The rows of a group lie close to one hidden flat surface of 13 dimensions, which may be shifted away from zero. Surfaces can cross.
(in the rows, 128 means zero)
Some rows, each with its group after it:
[153  57 106 107 159 135 166 126 126 139  83  86 140 183  92 121 190 135
  76 154 106 133] | K816
[151 102 148 157 158 182 151 113  97 143 123 117 186 148 136 117  69  94
 150  98 216 171] | K968
[111 142 113  86 148  85 122  81 205  79 137 144  76 101 123  87 164 128
 152 197  94 102] | K227
[131 210 143 114 112 108 130  60  20 106 142 103 133 128 140  83 173 126
  99 106 137 157] | K968
[114 141 119 100 159 106 147 133 179 118 114 123  69 118 161 112 145 145
  91 116  85  84] | K528
[122 145 123 158 115 124 147 128  98  96 121 100 141 168 131 126 128 146
 155  83 128 164] | K528
[173 119 125 128  97 138 125 127 110  50 168  93  29 104 116 119 137  74
 131 160 141 157] | K816
[152 139 159 130 112 109  82 141  93 152 140  96 153 123  99 172 195 136
 123 177 124 137] | K968
[124 104 104  71 149 143 163 112 161 160  84 130 122 165 121  81 124 141
 125 141  91 136] | K816
[133 174 126 122 118  96 115 115 226 140  96  91 145 118  44 110 121 151
 141 144 147 187] | K227
[137 128 140 114 120 112 118 173 208 142 122 166  90 123 140 166  94 127
 155 123 155 146] | K968
[103 109 150 113 135 144 147  61  45 121 133 142 174  77 112  77  86 137
  83 114 135 140] | K968
[131  98  80 117  79 136 129 122  82 135 116 143  86 139  94  88 105 133
 181 128 131 141] | K968
[126 143 143 111 186 133 137 110 154  93 149 135 105 110 168 142 125  99
 130 161 138  99] | K528
[162 146 114 164 114 105  92 114 141 149 107 145 147 113  90 108 123 164
  82 135 174 125] | K528
[130 123 130 113 123  98 104  61  67 108 135  89  93 114 125 118 124  70
 169 114 153 167] | K968
[ 96 108 182 107 137 142 156 161 121 181 133 100 134  83 151 100 178 137
 184 110 164  95] | K528
[145 156 102  89 125 133 119 141  81 196  82 112 102 150  88 139 111 165
 146 135 121 140] | K816
[144 111 182 153 127 140 115 174 158 109 154  83 124  81 111 142 150 148
 145 160 145 126] | K528
[150 176 184  68 135 144 127 147 127 146 160 154 101 129 191 145 163  88
 169 165 172 145] | K968
[102 150 123  62 160 158 182 158 132 115 140 171 120 120 111 186 131 102
  95 174 108 114] | K227
[132  91  66 162 126 146 158 133 138 120 117 168 147 186 121 121 129  98
 152 119 171 114] | K968
[130 142 161 149 118 145 161 155 118  92 154  64 142 152 144 128 184 111
 148 104 134 162] | K227
[141 139 125 119 131 114 104 116 152 114 158 134 113 129 146 133 197  89
 128 188 116  94] | K227
[160 143 112 105 177 148 162 118 140  86 118 140 152 203 109 161 145 130
 134 205 138 166] | K528
[122 129 171  67 157 112 133 130  91 124 133  93 114 106  90 173 187 138
 166 204 124 148] | K528
[130 105 144  91 155 162 149 151 137 128 125 116 145 172 117 178 112 114
 187 171 117 179] | K528
[116 118 149 113 124 102 126 141 132 107 138  96  78 103 118 156 131 107
 199 123 154 156] | K816
[113  45 150 143  74 110 167 116 108  57 146 128 127 142 139  66 171 136
 161  94 139 179] | K227
[139 133  98 110 127 121 117 109 103 117 105 101 104 165 106 120 123 159
 157 157  77 150] | K528
[130 137 125 186 128 110 101 113 168 103 124  73 173 168 131 155 114 109
 114  84  91 168] | K816
[156 102 170 157 140 172 117 157  91 120 163 108 155 129 150 166 134 105
 140 154 151 126] | K968
[139 153 155 169 127 174 149 177 125 128 117 119 164 124 124 122  59 206
 107  91 142 148] | K968
[154 162 104 148 131 140 115 125  89 126 138 109 119 162 142 171 122  71
 108 109 136 131] | K227
[138 130 130 148 134  92 123 105 169 114 132 108 135  86  90  85 218 138
  95 166 164  87] | K528
[161 157 145 173 154 146  89 140 159 159 124  78 167 128 110 145 112 138
 158 150 171 135] | K528
[132 238 116 103 189 135 128 100 160 152 121 109 114 134 160 138 112  87
 100 122 133 105] | K227
[146 105 159  79 124 123 113 131  96 151 135 130  61 122 195 109 153 115
 133 131 108 115] | K968
[118 183 100 173 151 133  62  89 151 158 138 139 204 137 133 144 112 122
 116 163  86  75] | K816
[119  88 109 134 137  70 122  76 131  98 124 102 113 138 127 117 207  85
 130 127 127 114] | K227
[175  99 108 164 109 111  95 123 130 106 128  56 116 174  97 149 187  83
 132 147 119 158] | K816
[146 105 143 155 153 144 161 146 110 134 115 128 197 173 121 166 151 122
  88 110 185 152] | K227
[148 112 112  99 119 127 105 131 101 182 110 192 135 170 154 145 132 131
 117 150 119 119] | K528
[164 150 102 100 136 184 150 109 119  63 152  82  79 159 121  86 141 108
 145 202  74 145] | K816
[121 130 107 143 113 130 160 129 195  63 147  96 142 136  68 135 149  77
 117 143 123 168] | K227
[ 96 145 107 146 152  93 119  76 132  54 154  88 115 106 115 126 172 105
 134 155  80  93] | K816
[147 103 131 166 141 122 122 108 172 128 126 122 156 137 130 128 114  75
 116 101 190 146] | K816
[167 144  82 136 156 164 125  98 158 124 133  86 112 198 156  80 169  72
 180 171 123 112] | K227
[ 79 111 119  83 150 125 145 125 106 154 120 151 146 122 122 134 163 150
 152 162  77  80] | K816
[174 143 128 112 131 144  86 131 185 150 136 106  74 134 145 114 114  83
 187 172 146 140] | K816
[141 168  80 134 127 105  75  94 135 168  97  95 152 150  72 124 151 154
 106 171  73 109] | K816
[122 103 109 147 110 134 145 141 108  82 136 115  86 134 126 129 105 129
 165 108 114 136] | K968
[135  93 137 140 100 111 163 132 115 112 118  88 148 151  95 110 199 125
  96  97 144 167] | K816
[144 126 123 117 169 115 110 136  72 141 118 145 123 142 131 200 144 137
 105 169 131  95] | K227
[149 132 151  87 177 183 172 151 152 140 114  87 130 161 155  95 154 158
 113 164  85 123] | K816
[139 138 163  99 173 138 126 120 163 137 138 144 122 125 166 159  99  74
 161 143 182 148] | K968
[100 111 178 110 120 171 186 142 104 124 146 187 171  84 153  80 103 165
 106 111 156 125] | K968
[139  93 130 100 123 149 135 125  65 136 133 178 110 149 187 108 127 129
 132 136 125 109] | K227
[109  88 132 117  99 120 133 129  61 118 126 124 100 136 157 119 123 146
 137  87  77 136] | K528
[ 96 126 163  76 170 110 124 105  83 203 112 134 128  90 166 135 134 112
 123  99 145  90] | K528
[111 126 134 109 179 148 132 102 122 186  93  82 138 120 138 103  78 132
 154  95 125 119] | K528
[125 159 134  78 119 140 102 121 118 168 143 141 124  97 115 107 158 140
 135 201  88  94] | K227
[137 102 105 124 131 123 117  89 137 110 105  88  82 138 130  67  98 146
 165 126  90 139] | K227
[184 136  98 181 137  88  33 127 170 180  91  79  92 142 118 158 103 122
 147 122 153 117] | K968

New rows. What belongs after each?
[124  79 167  48 135  97 157 147 127 178  79 122 106 161 155 115 185 167
 113 106  97 158] | K968
[151 151 109  86 111 109  91 122 137 157 116 125  34  92 121 101 130 133
 110 155 101  99] | K816
[165  87 178 135 127 170 136 179 122 150 142 121 144 103 128 102 173 175
 126 179 166 103] | K528
[130  75 145  61 125 124 136 138 121 173 107 166 117 136 132 103 171 162
 161 178 122 122] | K227
[100 153 116  87 151 108 146 112 155 157 123 116 120 136 122  99 227 117
 210 172 144  91] | K528
[ 93 106 177 107 130 146 160 178 133 125 136 110 140 145 159 166 112 137
 191  98 101 175] | K816
[115 138 145 119 147 185 168 125 100 100 148 145 174 120 102 145  71 123
 148 155 156 161] | K968
[168  69 120 121 128 177 128 123 164  92 164 169 112 123 154 110 107  63
  75 184 117 114] | K816
[101 168 146  96 145 168 170 126 146 104 139 132 137 122 150  95  84 154
 131 129  78 140] | K816
[108 155  94 116 164 129 142  92 103 174  93 138 154 139 103 123  96 127
 167 114 179 122] | K816
[114 146 139  91 149 129 128 122 102 225  87 163 155 129 145 138  76 135
 134  81 175 132] | K528
[106 112 137 125 159 170 162 142  96  70 156 105 158 149 130 165 137 135
 133 177  51 123] | K816
[118 142  95 110  73 117 146  84 160  69 121 132 108 119  52  77  65 126
 112 118  98 214] | K816
[124 135 135 125 140 138 130 118 116  78 168 144  88 107 171 141 110  88
 143 139 126 111] | K968
[152 124 153 138 140 161 106 151 106 140 153 111 133 122 168 157 134 105
  76 140  98  99] | K227
[127 120 112 128 123  81  93 122 174 135 119 126  98 118 132 148 139 113
  84 116  82 107] | K528
[128 188 129  53 103 114 117 110 129 144 125 157  62 111 110 116  87 117
 202 149 153 182] | K968
[136 170 125 106 125 107 120 121 103 134 115 100  88  80  68 118 141 160
 121 151 150 124] | K816
[151 115  82 158 170 125 116  89 120 126 107 126 120 147 164 122 106 100
  14  94  99  75] | K816
[157 140 152  85 132 113 127 149 154 167  93 156  97 155 174 136 104 152
  67  92 121 156] | K968
[106 121 114  81 196 129 157 100 128 173  94 131 136 168 181 127 132 101
 113 103 105  99] | K528
[138  95 164 169 133 162 146 155  94 130 123  73 140 115 153  92 118 174
 108  78 128 119] | K528
[166 155 150 174 159 135 109 128 137  92 156  79 127 160 196 135 173 102
 127 131 137 111] | K227
[107  98 138 108 111 128 115 156 145 175 129 163  99 146 223 137  94  98
 147  65  93 113] | K816
[105 108 138 104 152 107 157 127 166 155  88 106 162 136 101 111 161 167
 106 116 107 136] | K816
[140  86 139 188  88 163 133 150  64 109 154 129 188 187 166 135 139 113
 172  95 150 162] | K528
[164 164 132 139 156 138  86 120 134 193 108 113 136 107 124  91 141 171
 130 166 167  77] | K528
[115 104 142 101  93 153 171 156  93 138 124 112 124 141 118 127 119 114
 130  81 123 180] | K227
[127 174 161 115 101 123 107 139 163  87 173 193  92  68 142 170  40  94
 124 128 165 169] | K968
[128 191 147 156 127 129  90 130 158 146 151  80 160 143 167 118 186 124
 160 136  94 107] | K816
[135 177 161 134 160 123  95 155 115 133 139  84 110  74 113 176 129 166
 111 160 119  95] | K816
[ 92 119 143 110 104 124 178 169 178 102 148 163  78  92 156  86 157 145
 163 106 140 101] | K528
[131 143 124 135 175 104 121  72  95 132 106 124 164 143 128  99 171 167
 141 157 155 103] | K227
[130  79 136 144 137 131 152 130 147 125 104 118 200 142  67 153 121 143
  73 128 141 167] | K816
[105 198 136 136  94 144 114 140  80 147 156 129 151 133 151 126 146 131
 179 116 114 123] | K816
[128 204 111  64 155 133 160  88 107 133  97 130 111 168 122 111  91 132
 149 125 136 185] | K968
[119 158 148 124 118 156 150 132 144 191 124 154 196 145 154  79 147 131
 139  98 172 133] | K816
[135 127 114 120 149  93 138 124 162 120 106 102 148 180 104 162 206 118
  91 148 104 139] | K528
[100 162 122 177  93 126 148  87  96  56 158  98 178 106  76 101 131 116
 103  98 131 162] | K227
[172 125 108 142 172 122  90 111 138 166 100 122 171 196 147 180 140 109
  58 148 105 119] | K528
[103 178 183 107 112 106 149 121 116 138 127 122 133  88 141  69 156 180
 158  92 169 147] | K968
[146 156 127 156 131 180 177 121  96 115 134 109 165 182 172  80 134 108
  93  74 151 150] | K816
[152 172 112 170  97 119  93 144 150 159 129 141 136 132 110 123 139 131
 185 132 205 128] | K968
[116 146 125 130 194 105 148 107 144 186  63  89 181 146 106 122 140 176
  89  89 147 116] | K816
[ 81 179 121 106 159 162 180  81 169  85 147 119 162 151 160  55 123 120
 181 134  84 136] | K816
[150 104 149  80 152 127 178 126 173 142  99  94  94 119 120  55 195 143
  93 141 154 129] | K816
[140 112 101 154 132 132 113  74 130 102 117 142 131 119 125  83  54 136
  88 112 117 130] | K227
[105  97 142 174 136 103 139 131 147 106 125 112 160 110 121 125 138 150
 127  88 148 122] | K968
[113 147 106 152 125  79 141  65  93  67 122  91 137 135  91 101 168 130
 119 107 132 150] | K528
[103 162 127 120 117 102 130 141  97 173 100  78 112 145 133 109 174 171
 182  83 109 120] | K528
[149 159  80 168 117 127  86  88 128 139 127 119 127 165 150 122  94  70
 144 102 137 131] | K816
[128 197 155 136 164 150 155 116 116 136 127  89 166 140 155 105 135 141
 124  96 155 138] | K227
[107 147 147  52 136  91 136 153 193 151 119 120  74  97 108 168 152 101
 112 140  97 139] | K227
[ 65  60 112  88  87  96 152 122 121 108 127 171  90 129 137 139 102  93
 174  84  83 154] | K816
[133 120 105  84  99 160 111 129 112 158 152 149 108 121 121 119 152  80
 126 190  77 100] | K227
[153 170 145 132 139 140 135 143 134 151 113  44 145 171 130 104 201 156
 133 133 111 142] | K816
